The rows of a group lie close to one hidden flat surface of 10 dimensions, which passes through zero. Surfaces can cross.
Known rows, each followed by its group:
[ -5 -11 -16  11   7 -17  -2  -2  -1  14   9   7  13   7]
C
[ -6   5  11   7 -20   3  13   4 -13  -7   7 -10   5  -9]
G
[ -4 -11  -6 -10   9   2 -17 -10   2  21  12  13  11  28]
V
[ 18  10   6 -11   6  -6  -2 -10   8   6   2 -12  -5   5]
L
[-19  -7  -8 -11   9 -15   0  28   8   4   5   5   9  -1]
V
[ -1 -12  28 -15  16   4  -2   1  12  -1  -6 -12   6   1]
V
[ -1   6  12   1  28  14   3   3  -4 -15  -2  -1   3 -13]
C
[ 14   6 -13  -1  -7  -7  18   7  11  -2  -8   5  -5   3]
C
[  6 -12  16   4 -24  13  22   2   3  -5 -14  12   6  -7]
V
[ -5 -31  11   0 -13  -1  15   1 -18  -2  -8   6  10  -6]
V
[ 22  -7   4 -15  -5  -9  -4   9   7  -4  -2  -3 -18   1]
L
[-10   4  -6  18  15 -15   6 -10   9  14   0   5  13   5]
C
[ -8   6 -10  11  -8  -9   4  -2  -1  -2   2 -12   8   6]
G
[ -1   9   5 -17 -10   5   1  16  -1  -4  10   1  -6   0]
L
[  7  12  -2 -13  26 -10  10   3  -7  14  11  17  -4 -10]
G
[ -2 -17   1   0   3  21   8  13 -20 -15   4  17  10  -3]
C
[ 11 -10 -24   7  15   3  10   0  11  20  -2  18   6  11]
L
[-17 -16   2  -7  19  -2  -4   4  -2   2   6  -8  15  21]
C
[ 16   5 -11  10  16  -2   0 -13  15  13  -3   5   0   5]
L
[  5 -12  -2  -5 -12   4  -4  -6  25   0 -34   5 -12   0]
G
[  9 -14  15   7  -8  -7  -5  -5  -7  -5  -9 -17 -19 -17]
C
[  0 -16  10  -2  -9   0  12  10  13  11  -5  20  13   1]
V
[ 15  -7  10  12   4 -24   5 -14   6  -7 -12 -13  -7   3]
G
[-27  -1   1   0   7 -11   8  -4   5   0 -22 -13  -8   9]
G
[-11 -10  -6   9  -3 -10 -10  12   2 -13  -2  -8   0   4]
G
[-14  -7  26 -17   4  20   4  -5   2   1  -5  -7  12  11]
V
[  5   1 -11  24  -5  -9  21 -16 -13  -6  -9 -12   2  -3]
L
[ -5 -17   9  27  -8   0  14   9  -9 -17   5  23  12   9]
C
[  8  -1  -2 -11  10 -16  -1   6  23   3 -10  13   3  -7]
G
[ -8  -7 -12   5   1 -12   9   2  -5   0  -9   1  -7   5]
G
[ -6   5   4   8  11 -16  18 -19  -6  17  -3  13   2   4]
G
[ 16  13  20  -7  -7  19   1 -12   5 -11  -4  -2  -6   6]
C
[  6  -3  -1  -5  13  19  -6 -10  19  31  -2  15   4  11]
V
[  3  27  -5  -7   5  14  31  -5  -4  11   3 -12   4  -1]
L
[ -4  -7  -1   7 -15  -4   6  -9  -9 -22  -4   5  23  18]
V
[ 12  11 -11  -3   0  -6  15  -1   5  16  12   4   9  15]
L
[  8 -13  -5 -14  -7  15  -3  10 -17  -8  11   5   3   3]
C
[ -9   5   3 -14  33   3  -6  -8   8   9  -4 -23   6   1]
L
[ -3  24 -23  -4  -9  -2   6   5  15  13   3   8  12  -6]
G
[ -2  -5  -8  25  -3  -2  12   2  -3   1 -19  -2 -19 -32]
V
[-16  15  25  -6  -5  -1  -3  15  -2 -14   5 -16 -10  -5]
L
[ 10   3   8   5  21  11 -18 -21  12  -2 -15  -5  -9  -1]
L
[-15   9   6   8  -4 -11   1   9  13  -9   1   2   2  14]
C
[ -8 -20   3  -9  22   5  -7   2  -8   4  -5 -13  -6  -4]
V

New rows, each followed by its group:
[ 14  11  -2  -8  21   3  -4  -7  19  -7 -19  -7 -10  -1]
C
[-11   8  -5 -14  12  19   7  -3 -15  11  -2   1 -18   2]
G
[  5  -4  -6   5   3 -11  -7  -9   3  11   2   1   8  -8]
L
[-23  10   4  -5  18  -4   7   3 -13   6  13  -3   6   2]
G
[ 16   9   6  10   2   6  -5 -13  -2   9  -1  10 -21  -9]
G
[ -5  -9  -2  12   5  -8   1 -11  -4  -5  -6  -8   7   6]
L
[-13   0  -1  33 -12  -4  12  20   5 -16   4  23  -6  21]
L
[  5  17  -4  -5  -2  21  -9 -17   5   8   1  17   7   3]
C
[-18   5 -15  -4   9  10 -11  13  -2  -9   7  12  10   7]
L
[ -2   8 -14   7   8 -13  14   7  16   2  -8   8   3   4]
C
[-14 -10   4  -1  14   1  19  17  18   7 -14   4  15 -16]
V
[  3   5 -19  14  10 -18 -12  -5   1   4   6   3  11 -15]
L
[ -3  12 -10  -8  -6  11  14   4  -3 -10   3   3  19   4]
V
[ -5  -8  14   1  14 -10  11   2  -4   1   3 -21   3   3]
C
[-1  2 16 10 -6 -7 -8 -6  5  4  4  2  0 -4]
L
[  2  18  16  12  15  15  12 -16   0   1   4   7  13  -5]
C
[ -9   6 -10  20   2  -3  -6  20   6 -18   2  15  -7   2]
L
[  3  -4  18 -25 -11  14   9  12   5  15   7  11   2   2]
V
[ -5   5  -7 -13  -6  33  -7  -2  -3   3  -4  -9 -10   6]
G
[ -2   1 -14   3  -4   0  -5  -1  10   9   3  15  17   6]
G
[ -6   8 -17  -3  -7 -11   5   1 -12  11  17   2  22  -7]
L
[  4 -19   4   9   1 -15  -4  -7   2  14  -5  -3   1 -16]
L
[-20  -3 -10   7 -14   2   9  -7 -11  25  -5   9   2 -18]
C
[ -6   1   7  -2 -13  14  35   0  -9  24   0   0   5 -10]
L
[ 15  11  -6  -4   1 -13  10   5   3   9   4  -9  -7 -18]
L
[-12  -8   3  -9   7  19 -13  -3   1   4  -4   0  -6  18]
V
[ 13   1  12   2 -12 -10  -2   3 -13  -4  12 -18 -14 -16]
C
[  4  17  -6  -6   1   8  11  -2  -8  -3  -3 -14  -6 -18]
L
[  0   3  16  12 -10  -8  18  -8 -14   1   5   1   2  -8]
G
[  5  -3  25   6 -11   2  18  -7 -14   1  -6   8 -15 -17]
G
[ 10 -10   0   3 -28  13   6 -14   5  -2 -14  -6   4   7]
G
[ -3   4  13  -1 -20  14   7 -10 -11   9  -1  -1  -2  -9]
C
[ -1  -4  -1  11   3 -12 -11  -8   6  -9   5 -20  14  16]
G
[  4   3  12 -21   4  -1   2  -4  -8 -11  10 -12  20  10]
V
[ 22  25  -7 -17  19  -2  -1   7   4   4  17 -10  -4 -10]
G
[  0   5 -11  11  10   6 -12 -17   2   4   0  10  13   3]
L
[ 10  -7   7   0  -6  14  -4 -14  -1 -13  -6   0   5  18]
V
[  6   7  -1  -6   0  10   0  -1 -15 -22  -2 -19 -10  -6]
V
[-10 -20   1  -8  18  10 -10   3 -10   9  -7 -10 -16  -6]
V
[  9  -5   1  10 -14   5  15  -8 -17   8   1  19  -6  -6]
G
[-11 -13 -16 -15   5   9 -19   7 -11   4  -4   2  -5 -14]
C
[-18  13  20  21  -5 -18  -6  -9   3   4  -3 -11 -13  -9]
V
[ 14  -8  -7  -7   2   1 -22  11  21 -14  -8 -10  -7   0]
G
[ -8  20  16  -9   2  20  12  18  12  -1   7   7 -11  19]
L
[-19   0  -9  17   8  -2  -3 -15 -13 -12  -4 -11  16  -2]
L
[ -8  -4  13   1  -2  16   7  -5 -20   4  -1   9 -14  -5]
G
[ -5  -5 -12 -15  13 -11   3  13 -12   0  11  -6  11  -7]
V
[ -2 -22  12  10   1 -24   7 -10   3  -5  -7   4  19  10]
G
[ 10  17   2 -21 -13   2 -15  -4  -8   1  14   0   3 -15]
L
[  4  14 -12  24   8  -8  -5  -8 -10  17  19  25  -3  -4]
G
